The rows come from 6 hidden closed curves, with some noise, and rows from the same curve form a group. Each curve winds through 8 dimensions. The rows are also pushed far along 5 directions, which tell nothing about the answers.
(in the rows, 128 means zero)
Some rows, each with its group after it:
[127 126  99 112 167 150 126 112 164 127 138 138 170 159 123 160 146 121
 104 115 140  82 135 130 157 110] | zum
[145 148 131 144 105  97  93 147  74 120 122 167 100 130 147 107 104 175
 151 132 167 131 127 123 107 125] | Rit
[132 117  88 143 136 128  99  90 142 140 140 180 146 139 128 155 129 142
 101 134 182  87 129 134 192  94] | zum
[128 132 126 139 123 110  89 114 100 120 125 171 130 130 146 122 108 168
 147 113 151 126 132 119 124 123] | vagul
[140 114 102 126 128 133 152 141 111 129 163 120 125 149 125 126 137 110
  99 134 167 128 122 114 134 127] | tezu
[179 197 149 157 133  99 102 156 124  95  84 137 103 132 140  99  98 153
 145 175 163  73 127 147 101 169] | zum
[ 64 112 168 118 144 115 161 108 147 122 127 119 128 177  90 115 117 112
 137 110 102 117 149 118 107 142] | Gub
[142 139 138 141 141 126 122 123 136 108 115 126 156 124 128 129 122 132
 133 146 135 126 120 136 134 130] | zum
[136 158 141 145 165 116 127 111 177 101  89 123 130 144 113 122 119 132
 133 151 139 100 139 140 129 150] | zum
[153 127  81 128 108 150 166 137  81 144 170 115  69 145 134 120 133 112
  87 130 216 118 111  99 115 115] | Rit
[115  92 103 137 133 110 121 111 118 136 158 164 160 133 139 153 143 151
 118 106 144 138 124 121 173 100] | zum
[ 89 114 129 127 128 125 142 117 127 131 155 147 125 165 113 124 117 144
 120 106 121 133 132 139 122 102] | vagul
[121 119 130 122 149 139 118 134 132 130 119 142 167 117 140 124 138 141
 131 117 109 158 135 123 138 120] | Rit
[164 159 146 115 109 119  93 168 118 120  95 111  91 106 146 114 112 145
 169 132  99 144 132 131  82 164] | tezu
[127 119 131 125 116 113 130 128 120 145 127 132 136 118 133 143 126 138
 146 125 135 121 122 115 137 149] | Gub
[133 142 100 123 209 148 125 106 212 110 111 136 206 164 116 160 151 122
  99 141 144  91 141 141 175 117] | vagul
[156 112  88 149  84 108 111 121  65 141 169 159  87 126 139 135 123 142
 107 133 204 111 107 120 151 100] | Rit
[ 81  85 135 130 102 144 117  88  89 141 167 168 122 158 111 111 113 123
 117 106 143 128 132 126 138  87] | Rit
[ 83 100 136 135 113 112 129 111 114 131 163 168 141 155 122 130 109 156
 134  99 113 151 129 136 136  96] | vagul
[ 72 115 146 142 181 112 103  94 179 108 116 189 176 190  98 113 123 140
 112 125 123 107 168 142 172 102] | tezu
[146 154 161 120 109 130 151 160 143 142  88  84  84  88 125 101 113 127
 148 146  86 134 127 133  85 182] | Gub
[140 150 132 127 135 134 135 116 140 114 108  93  86 144 105 119 132  99
 127 150 154  98 130 131 106 144] | zum
[139 143 129 141 115 111 133 146  94 126 120 114  89 117 128  98 139 114
 120 153 152 131 129 120 107 139] | tezu
[119 121 161 120 100 154 153 128  97 133 129 100  75 126 120 102 111 128
 140 107 110 138 120 129  86 118] | gika
[165 136 137 131 105 130 118 145  99 133 109 108  99  89 131 103 121 132
 128 147 130 132 116 128 111 135] | vagul
[143 116  73 119 119 134 110 124 149 160 144 126 159  99 143 188 171  99
 121 150 146 140 113 136 185 123] | Gub
[103 113 129 115 108 147 146 130 127 151 151 129 127 134 119 129 123  98
 118 122 116 123 130 124 128 136] | zum
[163 182 130 126 135 105 142 170 130 117  95 100 110 108 143 115 121 131
 136 147 127 104 130 113  78 182] | Gub
[160 159 133 125 142 128 118 156 157 129  96 116 153 100 137 140 140 144
 133 149  96 103 122 160 133 133] | gika
[141 129  82 106 158 145 144 138 183 147 128  88 185 102 128 169 181  81
 102 155 111 143 122 131 159 142] | tezu
[124 120 154 129 117 152 159 127 118 125 122  93  96 114 115  91 115 108
 121 125 113 154 126 117  97 133] | Gub
[134 137 109 140 157 127 132 109 131 116 132 134 161 142 131 143 144 132
 113 134 162  98 121 131 142 114] | tezu
[133 141 135 133 134 104 118 139 112 124 117 153 126 130 142 119 116 166
 138 114 133 109 137 117 117 132] | Gub
[118 100 122 131 125 149 151  88  97 114 161 124  96 173 109 116 108 111
 112 109 195 122 122  93 117 113] | gika
[128 135 120 117 130 133 165 126 125 131 137 103  81 154 108 118 126 118
 104 117 147  83 130 115  96 134] | gika
[110  97 107 134 108 153 158  87  87 141 169 142  73 159 112 109 107 136
  92  99 196 126 118 104 123  81] | Gub
[ 67 109 166 133 172 113 136  93 175 108 126 152 190 174  95 132 115 167
 134  99  71 122 143 158 141  94] | vagul
[168 131  96 113 138 145 158 150 140 131 141  80 137 115 130 145 146 115
 106 137 137 132 106 123 120 138] | tezu
[109 116 161 116 114 151 155 101 108 117 122  87  68 137 111 103 108 118
 151  92 114 146 129 104  70 134] | zum
[145 144 102 123 102 141 134 123 101 148 126  95  90  89 140 131 146 108
 129 136 146 134 111 117  99 135] | Rit
[123 131 138 123 126 158 132 111 117 117 134 112 106 159 104 112 121  93
 119 139 158 107 129 126 111 118] | zum
[131 138 115 130 120 103 111 134 112 131 120 131 100 115 136 129 149 140
 129 124 122 117 133 134 120 114] | Rit
[161 132  90 129 102 124 118 154  88 143 163 145 114 133 150 144 134 130
 116 139 183 107 113 124 143 126] | Rit
[157 153 108 136 146 111  62 131 140 125  94 159 169  92 161 155 156 162
 147 139 117 114 129 154 161 112] | Rit
[130 146  86 126 154 121 148 117 158 128 136 124 144 143 120 154 144 103
  95 140 163  97 131 113 141 132] | Gub
[144 120 113 142 129 112 109 136  85 122 142 160 123 132 147 119 134 158
 116 118 164 121 126 122 141  95] | Gub
[108  95 144 114 115 162 167 125 112 139 158 109 136 123 121 108 113 117
 114  99  95 153 119 114 107 126] | tezu
[125 124 136 143 151 123 113 110 120 106 126 158 124 155 126 116 123 176
 122 101 137 110 134 144 133  79] | Gub
[105 137 160 131 176 155 204 112 159  97 131  87 131 185  92  94 112  99
 103 125 140  97 131 116  89 151] | tezu
[167 133  94 137 114 139 117 118  94 134 126 123  90  96 151 130 135 135
 121 130 183 138 112 109 128 118] | Rit
[132 164 152 114 152 144 136 146 167 104  95  92 107 146 115 111 119 110
 139 133  98 128 145 134  83 149] | gika
[122 122 125 115  91 148 152 138  78 137 162 110  54 151 122  95 110 105
 119 111 154 127 126 103  74 138] | tezu
[136 135 127 119 153 153 145 118 135 106 125  92 105 159 107 106 133 103
 111 132 150 116 131 121  99 130] | tezu
[ 90  88 130 107 139 156 176 115 129 128 166 106 126 169  99 120 131  98
  96  95 118 142 133 108 117 103] | gika
[162 138 110 130 108 119 102 163 107 138 131 141 121 103 163 149 138 152
 146 135 131 147 116 143 143 123] | vagul
[103 125 122 122 157 133 160 129 165 129 138 127 145 156 126 141 134 130
 122 108 113 128 138 127 129 134] | vagul
[ 99 100 141 113  97 149 148 124  96 153 144 123  83 132 120 102 113 112
 130 106 130 157 134  99 103 136] | Gub
[154 128 119 142 108 104 116 142 129 132 130 135 147  99 130 138 123 129
 123 164 136 136 115 138 158 134] | gika
[184 172 112 136 117 108  74 152 120 125  96 147 103  96 161 139 130 159
 149 148 143  98 125 147 133 139] | Rit
[125 146 156 139 122 120 119 139 122 129  96 138 132  93 138  96 118 143
 135 133  94 134 136 131 111 139] | tezu
[135  91 126 122  93 141 131 123  67 134 161 122  89 129 128 114 115 142
 127 100 149 158 111 112 112  97] | tezu
[132 111 141 143 103  98 104 132  97 132 123 159 120 102 146 124 116 166
 145 116 120 148 126 122 145 119] | vagul
[113 115 145 139 125  96 134 131 118 128 133 145 138 133 122 125 122 153
 130 121 116 122 130 132 140 121] | gika
[ 97 116 165 102 130 150 148 138 167 142 108  93 158 103 120 125 125 107
 156 122  45 184 134 129 108 163] | Gub
[163 152 152 145 144 122  99 140 118 105  87 142 110 127 136  93 110 172
 144 139 152 115 133 135 117 136] | Gub
[ 72 108 121 107 136 178 190  78 168 137 167 100 146 174  84 150 115  72
 101 112 126 119 123 120 119 115] | zum
[ 91 127 165 120 139 133 144 131 121 114 124 118 121 159 124 107 124 117
 154 107 109 143 143 115  90 145] | tezu
[168 133 126 125 100 130 122 153  97 131 121 109 106  87 154 121 117 122
 143 139 143 155 117 102 111 165] | gika
[130 104 123 125  84 121 116 118 106 157 137 128 138  78 132 144 121 127
 138 130 110 152 110 123 141 128] | vagul
[143 108  80 133  93 114 118 128  83 146 173 147  94 130 140 140 134 117
 107 131 190 131 118 105 148 122] | Rit
[157 158  88 116 123 151 147 143 115 148 128 101 107 108 149 146 148 120
 125 136 165 123 112 120 107 133] | Rit
[175 149 110 137 106 114  85 153 108 139 110 147 121  80 164 146 137 163
 144 141 134 134 117 145 147 114] | gika
[143 139 111 135 135  98 123 142 130 115 131 131 115 140 128 126 132 127
 118 139 148 116 135 121 128 147] | Rit
[ 83  93 160 133  92 141 150  97 100 139 159 139 110 147 106 110  96 112
 134 117 131 135 123 123 123 122] | zum
[118 120 114 119 154 130 144 136 149 131 145 127 182 138 134 151 147 136
 120 118 111 135 125 135 143 122] | vagul
[186 159  78 150 115 108 117 140 119 136 128 139 126  88 153 146 125 152
 110 160 180 109 104 128 143 138] | vagul
[ 90  99 127 130 142 127 122  90 180 143 133 161 192 134 104 165 130 140
 115 125  97 120 132 158 192  89] | gika
[ 98 141 148 118 145 157 166 102 166 112 119  96 113 156 103 118 103 100
 137 117 113 139 137 117  85 148] | zum
[113 128 133 138 111 118 140 109  98 111 153 138  66 177 119 118  98 131
 135 107 176 113 131 111 103 124] | vagul
[131 109 154 108 102 157 180 145 137 156 126  56 134  70 133 140 135 105
 153 120  57 173 100 129 105 169] | Gub
[149 173 160 141 166 124 110 127 163  75  86 120 130 164 105 111 108 141
 137 152 129  97 137 160 109 121] | gika
[170 158  89 126 105 119 122 143 123 138 128 116  71 120 132 139 123 121
 120 155 178 108 121 124 117 148] | tezu
[134 116 109 133 123 123  97 133 121 135 145 164 142 135 144 154 139 157
 131 123 139 140 123 150 170  87] | vagul
[129 116 123 139 131 142 132 109 131 133 142 144 139 148 107 124 122 125
  98 144 161  93 122 142 159 104] | gika
[115 132 116 123 154 119 143 129 176 126 132 127 152 152 111 135 132 108
 104 139 120 109 141 128 143 145] | Rit
[138 123 115 122 137 145 120 116 159 127 130 126 157 126 113 142 124 108
 108 144 127 123 128 134 152 119] | gika
[177 177 140 135 104 125 116 160 114 117 100 107 116  87 140 115 101 131
 140 164 125 121 113 138  91 152] | zum
[151 120  91 137 126 131 145 122 134 136 151 130 155 105 142 150 125 118
 103 139 163 135 111 107 155 141] | vagul
[138 127  98 127 127 129 149 121 156 149 139 119 150 117 129 164 137 104
 118 149 156 113 116 120 160 159] | gika
[151 121  81 122 117 152 121 113 105 146 157 147 109 130 151 154 134 128
 111 110 190 101 118 108 147 116] | zum

New rows. What belongs after each?
[126 118 104 120 112 139 124 117 127 155 137 139 107 116 134 144 129 129
 119 116 144 125 128 118 146 117] | gika
[ 96 110 132 126 125 121 145  97 142 126 140 121 117 146 109 133 117 116
 130 111 121 135 132 116 123 135] | Rit
[ 76  92 139 115 120 113 156 131 161 155 145 130 165 121 113 144 130 112
 126 117  70 162 138 120 150 147] | gika
[141 134 144 135 160 132 134 134 147 113 108 122 128 141 123 111 135 143
 120 130 125 104 134 144 133 125] | Gub
[152 146 119 155 122 111  98 127 116 123 128 172 140 131 142 131 113 151
 129 153 177  93 123 141 158 131] | zum
[ 93 115 145 121 121 155 146 112 115 127 148 139 107 162 106  99  97 116
 110 106 128 124 139 116 105 108] | zum
[186 160 106 130 148 140 141 141 134 113 108  75 103 117 127 125 151  97
 113 167 176 101 115 123 115 156] | zum
[144 124 132 133  99 139 100 118 100 132 128 140 129 108 131 129 112 131
 131 135 137 129 117 133 134 104] | zum
[119 119 139 131 146 133 135 121 137 121 126 133 145 130 130 126 127 157
 125 103  99 130 129 140 130 102] | Gub
[156 142  97 137 147 135 132 124 119 126 131 132 144 128 141 144 142 146
 112 136 178 106 112 131 139 106] | Rit
[139  99  91 131  78 123 136 116  67 152 178 127  98 116 123 137 129 117
 104 131 180 129 101 112 138 102] | vagul
[134 163 142 153 171 101 118 132 141  97  96 155 151 146 133 111 124 163
 127 140 146  97 142 137 131 127] | tezu
[148 129  76 146  94 106 104 124  91 144 159 172 104 118 150 141 117 146
 111 135 195 122 118 113 150 116] | vagul
[141 119 114 130 107 116 108 126 106 125 145 137 109 140 121 139 128 113
 123 139 163 117 125 123 146 114] | vagul
[170 131  93 124 102 131  77 154 144 153 125 147 170  67 162 174 141 130
 141 159 113 162 113 150 185 129] | vagul
[135 152 106 114 146 146 167 142 133 117 148  99  87 180 112 118 127 101
 101 128 169  88 132 115  86 147] | tezu
[139 161 118 113 150 149 157 139 178 135 109  97 116 139 115 136 137 102
 113 147 127  86 134 139 116 154] | gika
[ 75  62 159 106  75 164 156 107  92 157 166 113 110 117 104  99 101  86
 124  98  90 189 127  96 111 124] | vagul
[136 143 136 156 158 127 113  96 119  97 110 157 115 159 120 100 112 157
 115 132 185  94 135 130 130  99] | tezu
[106 106 168 134  92 116  96 122 102 136 123 167 135 109 138 121  90 170
 171 105  94 168 129 129 129 123] | Rit
[ 70  62 146 124 104 145 163  78 112 149 172 140 120 154  92 114 101 108
 107  96 134 143 129  99 142 112] | gika
[128 109  96 134 117 132 107 104 115 147 153 177 134 129 150 152 123 151
 122 105 168 121 124 114 167 110] | zum
[175 152 100 133  98 130 139 149  88 136 134 103  79  97 145 125 128 142
 126 142 166 137 100 126  95 131] | Gub
[118 111 131 107 119 137 161 146 135 143 145  94 149 108 126 150 144 114
 127 114  75 153 116 131 124 123] | gika
[173 183  80 123 179 111 104 157 191 122  98 133 175 119 156 176 165 146
 124 150 128  81 134 151 154 145] | Gub
[135 156 122 127 169 116 117 141 170 112  99 141 144 136 137 126 126 148
 127 124 114 117 147 127 124 145] | zum
[ 76 100 182 122 105 117 107 136 118 141 129 166 149 129 124 106 106 140
 156 106  52 149 149 137 130 128] | zum
[101 101 165 124 115 146 131 122 120 120 131 132 107 145 120 106 101 120
 143 105 107 162 141 117 121 125] | vagul
[153 153 116 143 150 127 112 112  96  98 123 149 100 165 139 117 116 153
 128 119 209  87 129 109 113 116] | Gub
[117 118  77 126 153 117 154 116 166 145 158 141 161 162 115 167 151 107
  88 140 174  93 130 118 178 131] | gika
[151 115 114 128  76 159 157 144  82 148 166 101  88 102 133 111 112 104
 111 138 153 164 101 117 106 129] | vagul
[139 139 118 116 126 147 154 129 147 139 122  98 128  97 137 144 130 107
 128 122 113 128 120 112 113 155] | Gub
[137 130 116 121 103 127 153 143  91 144 143 113  96 112 142 124 119 124
 127 116 147 128 118  96  97 149] | Gub
[112 101 145 116  96 141 119 129 115 148 135 120 146  94 142 138 125 112
 161 119  90 181 121 119 128 152] | tezu
[135 121 132 139 114  97 108 128 104 123 133 145 137 124 121 124 122 148
 123 139 133 121 122 136 139 109] | vagul
[170 139  99 138 134 111  96 155 136 135 118 145 166  78 163 154 154 164
 123 139 110 135 117 155 166 109] | Gub
[ 68  94 127 101 137 145 170 110 166 150 156  98 169 137 104 150 155  78
 115 109  65 140 133 129 132 133] | Rit
[111 123 136 131 167 128 143 114 199 106 129 129 202 152 102 144 118 110
 110 143  99 128 135 139 159 134] | vagul
[122 103 150 134  96  92  98 147  87 139 123 156 130  93 141 109 122 158
 140 118  95 155 135 119 137 124] | vagul
[145 131 147 131  92 145 144 133 107 140 126 104  91 103 119 110 106 117
 127 146 133 121 110 134 109 138] | gika
[150 154 171 135 138 118 128 136 111  85  96  98  74 158 106  91 111 133
 142 138 143  94 134 134  84 133] | vagul
[126 125 119 132 148 138 151 117 133 117 141 119 116 151 118 121 137 138
 104 113 134 114 126 140 124  94] | Gub
[111 125 166 114 133 137 151 136 158 136 115 102 157 121 105 125 123 122
 132 129  57 109 127 153 118 140] | gika
[112 117 111 143 150 108 117  83 146 107 138 158 124 174 109 139 120 139
 115 118 171  98 138 124 155 107] | Rit
[146 142 114 134 126 127  79 135 130 131 121 181 157 115 145 132 113 150
 120 138 136 119 136 138 158 107] | zum
[122 123 127 128 124 130  96 111 151 137 112 146 150 104 132 135 126 126
 137 133 103 142 136 131 149 136] | Rit
[132 151 161 123 113 115  95 159 139 139  85 139 117  92 141 115 114 153
 161 132  70 131 142 148 116 150] | gika
[132 139 107 115 132 142 152 136 123 140 139 104 118 129 132 144 155 120
 118 122 132 102 118 136 113 117] | Rit
[126 147 136 120 137 142 115 130 138 110 114 126 102 155 119 120 120 123
 138 123 129 128 142 133 107 118] | gika
[152 156  89 132 168 117 128 127 188 108 125 124 168 154 118 164 141 103
 108 171 170 101 130 132 161 148] | gika
[ 58 100 155 132 144 131 147  87 112 111 155 167 120 213  93  99  95 150
 124  88 156 124 145 115 112  87] | Rit
[122 104 106 127  84 136 142 117  75 156 164 122  93 103 125 117 132 116
 104 119 140 137 112 115 116 104] | tezu
[115 140 135 121 159 149 146 122 126 114 121 122 117 161 123 108 130 132
 124 111 145 125 137 118  98 115] | Rit
[102 113 109 113 152 180 160  85 164 140 150 115 160 157 106 152 139  92
 105 118 140 107 123 130 143 110] | Rit
[140 140 146 128  87 106 116 154  99 139 110 129  71 101 136 109 103 160
 152 124 112 151 130 125  95 137] | tezu
[106 108 125 114 113 144 154 113 161 155 140 101 155 112 108 154 138  80
 121 144 101 136 118 134 151 142] | zum
[124 131 161 143 135 124 115 115 137 107 103 147 126 131 119  94  89 143
 130 127 121 133 141 122 121 136] | vagul
[109 115 165 143 144 108 125 108 111  94 114 132  99 152 114  94 121 156
 136  97 113 124 141 127 108 104] | Rit
[148 154  90 135 147 116 153 131 160 118 130 115 109 145 116 146 135 115
  96 151 172 105 126 126 137 128] | gika
[130 120 129 127 123 124 134 130 161 152 114 116 164  91 125 150 132 138
 139 145  92 152 116 144 154 141] | Gub
[153 129  94 136 106 127 131 116 114 139 138 112 105 107 123 143 135 111
 109 152 173 126 109 123 140 118] | zum
[145 137 122 141 115 119 137 128 138 131 127 124 132 103 128 132 108 136
 119 145 130 132 114 132 134 139] | vagul
[132 105 113 133 106 116 137 131 114 142 153 132 132 111 128 134 130 124
 108 132 130 135 117 125 150 125] | Rit
[100 112 147 119 102 110 122 128 110 141 134 131 117 127 124 138 127 145
 157 106  90 141 127 136 117 117] | vagul
[114 145 136 134 168 144 131 103 136  99 126 144 125 186 120 112 113 137
 124 110 165  89 142 123 108 120] | tezu
[102 105 131 113 133 136 160 130 149 134 144 114 148 138 123 139 124 114
 132 108 102 159 132 109 127 147] | Rit
[118 107 125 144 133 107 115  95 131 115 137 155 121 153 117 131 114 144
 122 114 152 121 135 120 154 110] | Rit
[131 156 109 117 162 125 150 149 172 116 123 109 125 162 114 136 143 106
 106 143 135 103 142 131 121 142] | gika
[136 114 120 127 105 130 110 124 106 149 141 147 137 116 129 142 132 142
 124 129 131 104 116 148 154 100] | gika
[121 138 142 122 123 132 141 128 149 138 106 110 123 114 117 121 117 114
 140 141 115 140 132 118 113 162] | Gub
[157 126  96 116 123 148 122 141 139 143 143 112 175 100 140 164 146 109
 121 152 126 145 106 141 154 127] | vagul
[132 149 133 142 151  91  96 137 122 102 108 155 113 153 117  95 128 163
 112 137 133  97 149 145 119 102] | tezu
[135 126 123 130  96 118 121 130 117 147 116 113 111  81 134 134 137 116
 141 147 120 159 119 127 130 139] | tezu
[127 143 107 122 163 155 160 118 187 124 125 103 157 142 111 139 136  84
  97 153 143 128 131 124 138 148] | zum
[138 128 121 127 109 146 153 122 120 137 144 118 111 129 129 134 106 126
 129 128 158 130 112 115 116 140] | Rit
[152 124  98 135  92 125 131 125  84 143 160 128 110 111 144 150 129 146
 130 128 169 131  96 129 128 112] | vagul
[138 171 108 153 141  93  93 117 111 110 111 158 101 150 134 124 138 147
 130 149 190  76 136 136 125 114] | tezu
[134 146 144 134 131 144 155 129 131 128 108 102 120  99 129 100 117 117
 120 140 117 127 124 122  98 152] | tezu
[ 95 120 141 127 143 102 133 131 174 136 116 141 156 130 112 129 133 130
 122 131  78 128 147 139 150 140] | zum
[158 169 123 142 136 117 120 137 147 123  95 130 129 108 144 135 117 143
 141 152 145 108 125 132 126 157] | tezu
[ 75  98 156 134 143 136  92  82 135 114 123 177 134 163 112 113 114 154
 138  90 105 148 153 141 147  72] | Gub
[ 84 103 118 106 133 143 167 108 152 145 159  97 150 140 107 147 153  80
 113 115  94 130 126 124 125 133] | Rit
[149 146 119 139 139 107 105 127 127 109 126 147 131 149 135 145 128 153
 138 132 154  88 126 140 137 122] | Rit
[140 143 119 143 164 105 148 123 148 103 123 124 129 160 105 124 128 147
 101 141 159  92 127 140 130 111] | tezu
[138 143 122 118 123 132 111 147 153 151 109 135 135 101 139 143 135 132
 135 138 101 122 132 142 143 139] | gika
[193 165  47 134 132 134 114 142 134 144 133 136 103 108 155 155 153 129
  87 156 205  92 115 130 155 119] | Gub
[129 164 103 110 173 139 143 140 188 127 120 121 153 158 124 152 147 116
 112 137 130  88 139 141 130 142] | Rit
[128 139 135 131 166 134 133 114 140 106 115 134 145 152 129 126 120 149
 130 109 141 106 133 121 118 123] | Gub
